The same things were measured in two ways. Each way mixes the same 11 hidden numbers, adds some noise and spreads widely along 6 directions of its own, which tell nothing about the thing.
In the rows, 128 means zero.
Some things both ways: the first way, then the second way.
[163 130 110 107 157 125 165 150 134 117 100 105 111 131 160  89 130  90
 156 117 139 139 110 128 173]
[184 133  97  90 137 137 140 108  32 144 143  81 183 174 114  84 165 111
 147 153 147]

[169 169 132 113 148  89 165 126 155 134 132 164 131 116  98  96 152 154
 115  83 154 106 145 107 140]
[143 136 137 123 152 120 150 100  77 114 157 107 163 150 124 103 142  97
 134 177 117]

[169 126 138 136 165 117 164 156 132 129 110 112 155 132 164  79 170 152
 157 100 152 117 110 132 206]
[ 67 150 172 145 143 103 159 150 160 115  56 108  95  79 130 149 108 219
  91  92  83]

[119 117 114  85 124  92 145  97 130 124 108 118 120 111 145 126 114 113
 159 113 155 130 142 129 126]
[150 122  87 114 139 206  81 116  78 155  85 129 135 137 146 154 158 182
 153  48  98]

[141 122 126 118 165 115 130 130 132 122 118 150 137 110 139 131 132 151
 124 126 120 116 141 164 167]
[ 76 126 117 106  83 155  98 127 201  88  62 136 120  62 125 194 102 184
 144  93 117]

[148 157 134 131 140 135 170 165 137 142 133 117 110 138 111  84 147 106
 118 109 137 139 104  98 126]
[120 136 139  96  91 136 141 150 167  66 101 116 128 111 116 136 109 126
 127 148 156]

[128 152 129 142 111 129 146 117  91 129 145  94 180 129 157  93 133 117
 137  95 137 118  82 119 114]
[125 158 106 132  90 179 115 105 131 107 113 165 161 140 170 135 162  94
 139 113  78]

[140  71 151 153 123 138 135  90 114 103 160 157 154 110 136 127 134 160
 132 136  99  84 141  98 199]
[118 147 130 163 135  74 130 109 156 125 120 168 106 117 137  90 118 140
 129 139  83]

[133 151 107  91 176 100 115 179 155 142  88 143 126 119 110 164 121 148
  97 123 121 155 157 215 113]
[146  93 119 105 133  96 134 131 140 136 149 100 153 125 112 158  97 133
 152 151 124]

[139 128 145 158 102 156 158 107  93 109 162 107 157 134 155  81 143 101
 156 112 113 109  83  83 168]
[134 136 105 147 121 146 144 109  92 160 125 106 154 147 145 107 167 120
 125 121  95]

[160  53 142 153 156 135 126 120 142 110 105 143 108 157 161 149 133 163
 145 152 127 113 160 102 215]
[122 182  93 144  99 148 111 101 112 115  83 162 141 162 146  97 185  85
 138 104  98]

[137 162 159 132 140 140 161 119 126 146 170 159 124 112  94  73 154 127
 140 116 137 115 117  66 143]
[124 161 115  98  91 173 142 118  73 108  93  96 135 154 160 119 142 148
 107 106 114]

[148 112 122 145 155 146 126 178 132 118 106 121 137 164 140 134 136 128
 119 141 130 148 127 144 162]
[149 136 124 173 173 100 124 146 142 135  85 170 111 124 108 114 150 174
 133  86  93]

[121 152 124 128 140 106 128 119 122 121 124 138 145 120 125 122 129 140
 124 104 131 116 128 143 139]
[138 138 117 143 122 136 117 121 133 122 110 153 145 113 123 130 169 136
 140 122  96]

[ 76 158 178 159 139 168 123  93  70 148 200 162 140 109  94 108 137 139
 104 142 110  96 104  99  99]
[141 113 144  97 142 106 132 138  93 127 131 102 163 118 115 158 123 147
 133 139 119]

[ 60 151 158 142 114 144 120 113  87 149 156 117 123 131 107 142 119 124
 108 129 123 128 113 126  59]
[157  92 122 122 151 142 118 146 100 168 137 113 153 133 126 171 154 138
 143 102  99]

[104 144 160 149 130 152 152 155 117 128 200 136 130 136  99 109 163 114
 109 124 132 133  92 100 137]
[127 133 163  96 119  86 145 144 130 111 153  91 159 101 126 147 114  90
 106 131 125]

[104 100 122 142 128 125  98 100 103 104 145 135 142 139 137 169 118 134
 137 130 117 112 140 146 153]
[102 127 129 198 124  98 112 116 149 161 110 178 129  91 132 147 179 142
 102  84  47]

[125 100 156 113 110 145 141 100 108 113 129 112 118 149 139 153 114 116
 164 134 128 122 142 114 128]
[193 106 139 154 184 150 125 136  96 163 135 127 134 121  95 127 167 160
 156 154 101]

[ 72 148  73  82 132  46  99 124 141 128  63 105 123 112 130 159 102 118
 137  92 150 158 149 202 101]
[159 134 124 110 129 110 118 154 145  98 112 138 135 107 105 116 143 140
 137 109 140]

[127 137 127  96 131 102 151 154 158 139 120 123  81 152 114 146 132 105
  97 120 159 162 130 117  97]
[149 140 132 124 111 115  87 144 190  81  98 186 127  84 101 164 137 123
 154 119 114]

[ 99 142 194 139 145 148 119 119 111 175 177 160  93 130  71 138 154 152
 103 141  99 117 129  93 115]
[143 148 131 107  87 149 111 148 143 135  69 117 103 110 129 147 128 157
 139 128 110]

[135 148 154 145 154 137 149 158 134 138 148 139 145 114 111  97 141 149
 113 113 124 125 106 112 142]
[130 135 132 104  96 121 149 146 146  91 134 140 153 134 147 144 129 100
 136 151 114]

[151 175  99 132 154  98 139 142 127 146 104 133 166 122 132  80 148 144
 129  94 154 126 122 146 134]
[144 130 124  84 158 138 129 129 100  88  93  91 150 160 104 135  98 137
 145 128 169]

[131 147 138 123 153  96 115 168 154 170 127 129 122 134  89 141 154 157
 104 101 120 146 129 141 130]
[109 115 129 130 101 143 124 160 167 163  88 118 112 128 151 180 119 129
 133  95 100]

[119 151 148 100 131  99 168 124 143 144 106 125  74 138 116 112 134 109
  96 116 163 139 126  93  93]
[147 122 134 130 137  76 137 144 148  94 132 170 183 111  94 147 160 124
 145 156 107]

[123  90 129 107 126 130 132 117 103 129 130 116 129 135 128 152 116 118
 121 141 130 121 141 134 111]
[161 125 149  96 173 124 105 130 141  88 127 125 127 108 103 120  74 131
 164 159 160]

[122 113 126 149 137 138 135 137 103 118 119  90 135 160 153 128 125 121
 151 116 147 125 113 128 136]
[178 139 148 142 168 133 121 141  89 124 129 144 145 135 104 109 184 107
 139 142 117]

[161 107 130 125 156 128 148 142 135 124 117 139 129 139 151 111 154 137
 134 138 143 127 136 128 186]
[ 89 154 122 125 116  97 150 105 124 109  96 109 155 137 142 127 113 139
 103 104  98]

[ 99 111 164 138 107 143 128  70  96 126 163 145 132 115 127 128 117 131
 142 139 113 105 126  81 130]
[ 94  66 134 129 111 100 161 152 158 126 141 124 202 124 120 223 119 119
 128 140 110]

Other things, the second way, with their names:
k207: [153 128 157 106 150 162 123 149 154  60  99 126 100 123 110 119  76 143
 143 164 170]
k129: [116  97 140 143 113 100 119 166 207  98  98 167 120  83 100 185 116 161
 131 117 120]
k809: [146 169 116 114 105 126 128  99  92 104 129 134 159 155 147 101 153  83
 123 137 100]
k604: [131 123 123 133 105 128 137 121 136 126 125 142 167 144 145 143 123 108
 128 149  97]
k907: [162 138 134 118 158 106 135 143 142 106 105 125 122 105  99 114 124 175
 145 132 124]
k492: [128 120 136 127 138 131 125 136 122 119 112 136 123 123 137 136 118 157
 126 115 109]
k382: [157 119 102 112  98 142 110 123 122 131 105 131 190 133 106 176 162 116
 156 136 111]
k711: [186 134 139 134 157 101 120 144 107 135 132 160 127 127 110 104 157 144
 151 164  99]
k309: [173 116 131  94 137  85 119 134 109 111 144 126 152 143  99 128 116 112
 152 177 141]
k17: [142 162 126 159  99  91 159 108 111 124 108 137 138 162 136 100 152 132
  91 146  65]
k820: [180 136 134 123 152  91 105 134 111 144 104 130 113 132  91 105 131 137
 150 152 130]
k607: [ 92 136 152 101  90 119 141 142 162  96 101  93 113  92 127 149 100 135
 111 133 137]
k296: [151 111 117 135  76 119 109 141 187  86 120 192 171 113 108 178 151 106
 148 157 106]
k16: [166 109 145 128 184  47 153 125  76 159 163 104 152 159 106 118 112 132
 130 170 104]
k833: [123 147 115  91 103 181 121 122 109 114 132 111 163 126 161 120 149  76
 156 125 133]
k691: [ 93 168 110 148  93  92 150 100 137  61 115 164 156 151 138 112 161  90
 100 114  96]
k827: [118 174 138 133 122 105 129 116 107 108 109 128 100 120 134  75 146 124
 110 125 112]
k819: [129 120 132 116 149 112 110 110 138  64 121 147 168 117  87 136 116 119
 146 152 156]
k928: [138 112 137 113 106 143 130 142 143  77 124 145 176 113  97 158 155 103
 147 171 143]
k27: [148 130 160 136 140 104 106 165 176  91  86 186 119  93 109 178 121 166
 126 108  92]
k800: [126 142 171 148 152  94 138 151 145 116  83 132 108  81  92 132 143 187
 114 136 102]
k22: [157 139 150 123 181 112 121 140 106 124 120 121 132  97 106 107 146 156
 134 117 121]
k351: [131 105 114  91 104 156 140 130  81 112 132  96 153 181 139 142 126 102
 129 142 147]
k676: [106 153 102 112  98 158  98  86 158  73  99 161 151 117 145 142 116 125
 152 119 105]
k77: [133 109 162 148 143 119 166 150 139  95 136 140 149 125 111 137 133 142
 123 183 113]
k683: [152 155  98 150  95 139 126 112 111 126 120 154 148 133 142 114 198 117
 117  96  80]
k974: [167 174 133 129 156  88 110  89 115  97 106 153 115 124 100  73 117 153
 145 178 106]
k68: [ 99 139 147 100 107 116 150 150 186  64 105 112 106  69 123 133 103 175
 127 134 133]
k730: [128 131 131 138 116 147 122 128 143 136 104 124 138  81 121 149 159 162
 133 117  92]
k723: [186 122 133 116 132 128 135 148 147  85 113 135 121 135  83 115 112 141
 154 191 162]
k229: [176 138 108  95 111 163 102 136 104 136 111 111 141 118 110 125 172 116
 164 128 141]
k811: [118 174 122 122  72 177 132 118 166  75  72 136 118 100 139 122 139 154
 127 128 108]
k472: [123 160  88 146 105 123 121  88 137 103 104 177 165 165 147 129 149 102
 140 116  74]
k930: [153 125 128 115 157 107 171 129  73 134 156  86 153 160 127 100 137 129
 124 145 121]
k524: [139  74 130 166 167 104 130 130 101 179 119 103 147 139  88 160 143 160
 120 127 106]
k595: [125 114 135 138 109 100 137 150 199  77 106 161 129  89  94 148 120 160
 134 149 127]
k73: [117 149 135 137 108 119 122 126 148 112 102 158 139 114 139 127 139 118
 132 138  98]
k565: [122 120 141 128 164 117 112 138 153 127 111 126 120 102 112 136 107 133
 153 126 134]
k992: [111 136 166 133 161  98 118 135 142 127  99 128  93  80 115 126 109 173
 132 135 108]
k266: [156 122 129 142 133  68 112 129 144 135 121 160 141 102 103 149 139 151
 134 132  83]
k466: [141 128  99 113 137 180 126 119  62 152 132  94 157 150 152 116 168 112
 140  87 125]
k460: [149 160 145 100 122 142 110 144 120 101  93 137 128 115 124 116 139 124
 143 145 131]
k703: [171 145 141 100 129  95 143 140 137  91 150 138 159 134 120 112 121  86
 152 180 129]
k838: [152 147 122 136 143 117 143 114  98 153 150  94  96 120 137  46 146 135
 129 141 117]
k752: [165 112 126 103 136 151 113 140  92 142 109 107 158 138 112 163 141 142
 143 120 123]
k563: [146 107 122  95 151 168 131 125  87 140 144  75 160 125 126 137 130 123
 154 131 147]
k42: [180 170 138 138 144  80  91 111 117 113 111 170 134 112  92 102 166 115
 140 148  96]
k357: [ 68 160 126 133  48 121 117 116 225  88  67 159 130  68 142 167 110 136
 125 123  82]
k480: [122 161 118 151 129  93 120 104 126 139  73 146 126 131 122 119 147 164
 121 108  73]
k821: [115 160 112 127  69 137 102 130 173  91  57 185 143 131 137 158 143 117
 136 112  98]
k57: [ 93 130 107  93  73 151 128 149 185 114  92 121 135  99 162 193 106 143
 144  74 108]
k714: [173 115 117 127 135 122 132 115  67 138 158 119 170 175 125 109 165  84
 123 149 114]
k52: [163 127  95 103 124 151 118 119  63 160 102  95 136 158 132 108 143 161
 138 115 123]
k291: [129 113 134 110 157 142 129 134 110 130 118  97 147 125 124 133 110 137
 144 122 143]
k316: [118 137 168 161 129  92 148 130 171  96 127 157 119  83 109 123 137 148
 122 188  85]
k722: [110 109 121 105  90 137  90 146 185 124  76 151 129  85 127 204 110 166
 151 105 100]
k810: [119  87 137 157 157 113 126 136 141 119 106 160 155 122 107 181 118 174
 123 118  97]
k782: [ 71 129 140 119 115 114 141 157 212 106  45 132 105  92 143 193  58 206
 131  87 101]
k499: [136 143 133  92 124 131 111 118 121  96 107 119 156 103 126 135 110 144
 130 118 125]
k912: [141 147 161 107 138  85 122 124 133  95 107 130 138  89  92 130 108 152
 137 176 122]
k851: [128 102 132  83 115 122 112 155 178  82 104 130 147 100  98 189  93 141
 163 140 155]
k801: [170 151 124 101 131 138 132 137  95 100 110 127 119 155 128 101 132 144
 139 138 131]
k245: [158 101 130 120 150 110 127 134 127 123 137 110 141 118  96 138 126 137
 138 134 135]
k11: [151 178 135  85  97  99 148 110  95  72 140 102 146 134 125  80 133  90
 115 169 136]
k945: [113 140 111 117 110 145 143 104 118 116 136  94 159 146 151  95 124  84
 128 134 134]
k311: [ 77 146 133  96  36 161 105 140 208  64  84 143 146  68 144 207 132 102
 119  88 114]
k363: [127 161 137 128 127 147 105 107 176  69 102 158  88  83 126 104 100 151
 149 147 118]
k882: [110 122 168 103 125  67 124 172 212   4 109 204 142  85  98 182  84 136
 133 144 144]
k951: [143 108 123 122 136 142 121 133 105 136 144 132 139 137 144 145 139 124
 137 114 107]
k230: [171 131 114 139 127 148 118 124 118 111 111 141 136 148 117 125 149 134
 125 117 110]
k602: [168 122 119 137 119  83 103 128  97 159 135 149 147 166 121 145 161  74
 129 126  94]
k355: [107 151 150 138 134 101 155 107 108 125 132  96 130 116 134  84 124 117
 107 148 118]
k34: [149  94 159 138 173 100 117 175 185 101  90 160 114  85  71 175 106 189
 154 145 134]
k512: [164 143 164  95 141 144  83 165 146  72  71 162  99  67  85 157 134 193
 153 135 139]
k252: [130 133 108 129  87 152 132 122 167  74  98 146 131 138 140 156 115 151
 119 110  98]
k961: [118 174 130 145 127 127 141  99  99 111 116 135 116 136 168  90 137 133
 100 102  77]
k408: [116 113 118 101 123 119 143 133 191 101 149 121 153 105 137 154  79 108
 168 142 136]
k906: [105 149 113 154 121 119 119 100 148 128 104 144 136  93 142 128 151 162
 120  81  63]
k593: [109 175 127 130 121 157 117 116 134 136  58  96  79  68 132 106 138 206
 123  74 102]
k304: [194 117 139 117 209  99  94 110  74 157 126 113 129 127  85 106 103 162
 163 158 128]
k877: [129 152 129 129 154  99 164 120  81 147 127  99 150 161 139  86 146 117
 131 137 108]
k336: [145 109 142 152 134  77 107 167 156 166  87 169 117  92 112 190 143 190
 122  85  62]
k778: [169 127 109  91 123 161 106 130  91 138 131 104 148 133 133 135 139 109
 153 108 138]
k818: [169 119 142 103 153 120  92 148 141  93 106 148 132 118  90 150 113 131
 159 144 148]
k679: [134 134 128 148 133  86 156 129 149 116 142 134 147 134 121  99 137 102
 132 157 116]
k448: [173 161 127 157 174 132 110 106  78 181 125 121  96  98 122  83 186 166
 144 109  73]
k289: [ 70 161 113 142 110 136 155 103 108 119  88 117 142 152 176 117 129 137
  93  71  85]
k28: [155 129 156 134 144  90 137 134 151 107 132 118 118 119 101 113 105 121
 126 175 128]
k941: [130 133 157 107 107  67 117 137 174  75 107 167 177 104  86 162 110 101
 152 207 128]
k515: [130 130 125 148  95 143 123 137 148  90 118 172 144 136 135 146 167  93
 120 121 104]
k545: [ 97 188 145 155 139 117 166 122 105 134 107  96  83 110 155  75 169 144
  90  83  83]
k201: [ 91 117 123 116 109 121 164 129 127 117 139  89 147 132 143 140 133 111
 116 120 124]
k319: [131 175 145 102 135 101 133  94 118 107 127  92 149 106 130 103 102 107
 130 149 115]
k596: [103 168 144 166 126 123 103 111 147 124  82 168 117  99 139 134 154 127
 113  90  68]
k335: [ 92 168 142  97 126 130 119 103 110  94 128 100 128  84 131 104 139  93
 132 120 142]
k583: [161  79 125 128 149 131 112 164 121 139 151 142 161 108  92 158 178 119
 165 134 144]
k915: [136 145 122 118 121 179 102 127 143 109  96 129 112  92 132 132 140 155
 146  99 116]
k784: [128 162 136 122 123 141 129 128  80 150 109 107 102 116 163  93 152 155
 105  87  92]
k183: [156 161 112 148 143  86 111  98 147 125 109 166 105 135 121  82 114 142
 155 152  89]
k869: [143 115 132 151 144 136 126 145 116 132 121 149 121 147 129 123 155 124
 128 123 112]
k590: [135 104 147 121 138  68 139 146 151 106 131 140 169 123  94 172 118 119
 140 166 119]
k647: [108 110 139  88 133 124 126 126 142  88 129  94 177  87 108 168  96 127
 137 124 156]

Some of these things the first way, each followed by its name:
[121 145 154 155 123 134 145 143 140 126 144 125 115 155 129 112 149 124
 126 117 141 146 101  82 148] => k545
[126 149 171 123 134 136 129 134 121 177 148 144 125 132 104 114 152 135
  93 140 120 143 109  95 105] => k782
[ 90 123 169 153 136 167 120 116  98 132 163 134  98 141 118 142 124 117
 119 153  99 125 111 102 126] => k229
[112 133 129  95 139  93 110  94 120 140  92 128 116 129 125 171 103 147
 132 114 135 120 162 159  93] => k316
[113 119 109  97 130 113 131 125 120 125 105  96 116 135 168 147 112  95
 142 128 142 154 118 160 117] => k266
[121 129 139 138 110 112 180  91 127 119 167 146 141  97 127  62 135 126
 127 105 163 102 108  46 134] => k882
[117 137 136 117  82 116 154 100 111 136 148 105 123 139 123 115 138  98
 135 103 138 127 117  89  98] => k28
[ 99 141 128 100 136 121 122 137 126 150  84 105  92 145 131 151 100 106
 124 139 143 165 134 142  70] => k930
[109 124 128 134 141 131 121 116 105 132 127 126 144 114 144 127 115 133
 127 130 119 122 119 145 127] => k851
[106 127 117  77 120  94 126 122 146 136 123 118  90 131 116 157 113  92
 136 121 143 163 135 123 101] => k778
[149 110 119 123 138 119 150  97 120 110 130 158 121 131 126 119 128 131
 119 128 146  98 154 104 148] => k819
[145 142  96 134 167  91 126 172 163 138 121 127 126 134 126 127 145 144
 123  94 146 143 126 155 156] => k602
[119 112 170 147 133 141 143  95 127 125 168 183 138  97  94 105 140 168
 144 131 119  94 150  75 170] => k801
[158 142 119  97 151 108 167 175 160 151 106  94  76 151 135 110 142  87
 129 107 153 166 107 114 129] => k607
[147 169 112 105 137  89 149 166 139 164 112  98 102 157 110 116 144  98
  77  92 151 153 100 121  79] => k565
[131 162 150 139  98  99 140  69 129 135 160 185 157 106 107  96 151 164
 102 104 135  98 136  73 129] => k472
[165  99 107  99 171  88 145 150 148 129  89 101 119 133 159 133 132 134
 143 104 148 128 133 156 174] => k992
[130  89 157 130 149 160 149 139 109 138 140 108 108 134 153 130 133 120
 127 151 115 126 110 122 145] => k722
[135 128 134 133 142 127 131 124 110 146 109 118 118 152 155 123 143 129
 120 135 136 128 122 131 134] => k480
[159 143  97 117 152  98 138 141 138 127 101 126 128 140 128 122 142 132
 144  96 141 120 148 159 154] => k524
[137  81 145 113 117  99 163  77 140 118 124 136 106 114 153 117 133 141
 155 118 147 104 148  81 176] => k590
[184 104 140 137 186 190 138 212 117 130 133 116 141 167 132 136 141 122
 115 160 109 144 114 156 163] => k604
[118 137 130 125 146 123 109 157 133 144 100 132 104 156 103 165 119 133
  83 137 117 149 144 149  98] => k679
[156 106 128 139 154 166 126 123  89 121 129 126 150 146 171 133 120 124
 134 158 120 116 119 141 148] => k974
[142 131 156 117 133 122 141 123 127 146 148 138 113 136 123 126 154 127
 105 124 121 123 118 109 144] => k357
[127  74 143  94  73 124 159  95 131 110 122  90 115 130 178 137 103  82
 141 138 125 151 108  84 126] => k408
[129 116 130 101 115  92 149  99 129 162 106  98  85 144 145 116 135 107
 133 114 157 137 120  80 111] => k821
[145 127 121 154 148 130 148 160 127 126 128 115 144 137 116 104 136 140
 129 101 133 115 123 122 147] => k869
[123 101 154 145 121 143 156  99 102 112 151 111 144 113 155  98 125 127
 159 118 123 100 103  93 164] => k711
[154  50 127  74 164 147 130 150 135 133  64 112  60 178 165 205  90 109
 115 195 145 163 177 155 103] => k676
[133 143 118 172 194 180 128 214 107 112 123 101 135 156 135 124 112 109
 100 135 106 141  85 171 138] => k583
[144 107 115 149 156 147 137 172 131 113 110 111 134 156 141 137 120 131
 140 128 138 136 133 144 147] => k515
[108 198 107 127 118  80 127 114 134 133 150 149 160  98  91  97 137 129
 113  71 129 123 113 127 111] => k129
[132  98 128  95 147 133 149 135 122 144  95  94  76 141 147 127 118  88
 148 145 132 147 129 124 128] => k52
[128 111 146 129 133 147 136 144 114 138 135 131 102 156 100 145 134 117
  93 145 115 128 137 114 114] => k945
[110 169 136 103 103 103 137 106 128 155 153 140 113 135  91 122 134 106
 110 110 155 144 122  80  68] => k961
[134 167 109 107 136  85 138 139 165 109 125 155 134 117 107 119 139 130
 137  91 146 142 141 140 155] => k683
[124 136 122 123 134  97 121 102 123 125 120 140 157 108 125 123 125 153
 144 101 130 110 141 138 146] => k34
[130 187 113 102 115  76 134 106 136 150 115 133 145 117 116 100 146 128
 148  81 151 135 131 130 114] => k17
[166 164 113 105 152  96 150 158 151 118 124 123 140 128 141  96 162 110
 147  89 138 144 104 148 191] => k593
[119 136 134  87 129 125 111 116 119 145  99 119 105 152 131 164 109 106
 143 142 131 157 143 138  92] => k811
[117 147 113 121 138 108 122 124 118 139 120 121 142 129 136 128 124 127
 130 111 145 135 122 146 112] => k809
[123 122 144 124  97 133 170 123 125 117 145 100  96 135 129 106 128  80
 127 114 118 134 100  81 127] => k838
[161 121 124  80 139 104 150 146 144 132 119 110 110 154 156 137 146  99
 129 124 156 157 117 132 147] => k319
[124 164 135  95 130 121 177 143 111 152 151 112 101 137 107  90 153  78
  99 114 160 139  97 105  82] => k499
[120 143 122 131 163 156 123 182 117 139 130 113 131 145 117 144 109 112
 107 138 127 155 112 156  87] => k951
[105 200 121 106 144 121 131 180 119 162  94 101 115 152 113 127 127  97
  83 120 142 176 103 171  46] => k907
[102 147 138 111 137 110 108 136 142 142 133 139 138 109 124 142 123 132
 119 126 116 159 113 144 126] => k57
[162 112 132 114 131 121 171 140 124 137 120  79 107 153 161  97 139  89
 137 112 148 136  90  90 142] => k73
[115 193 139 122 176 126 140 159 118 164 141 132 113 131  93 106 137 124
 100 108 153 135 105 131  78] => k512
[171 144 159 159 117 178 186 142 103 118 192 134 161 135 123  70 155 111
 105 119 119 104  85  73 139] => k363
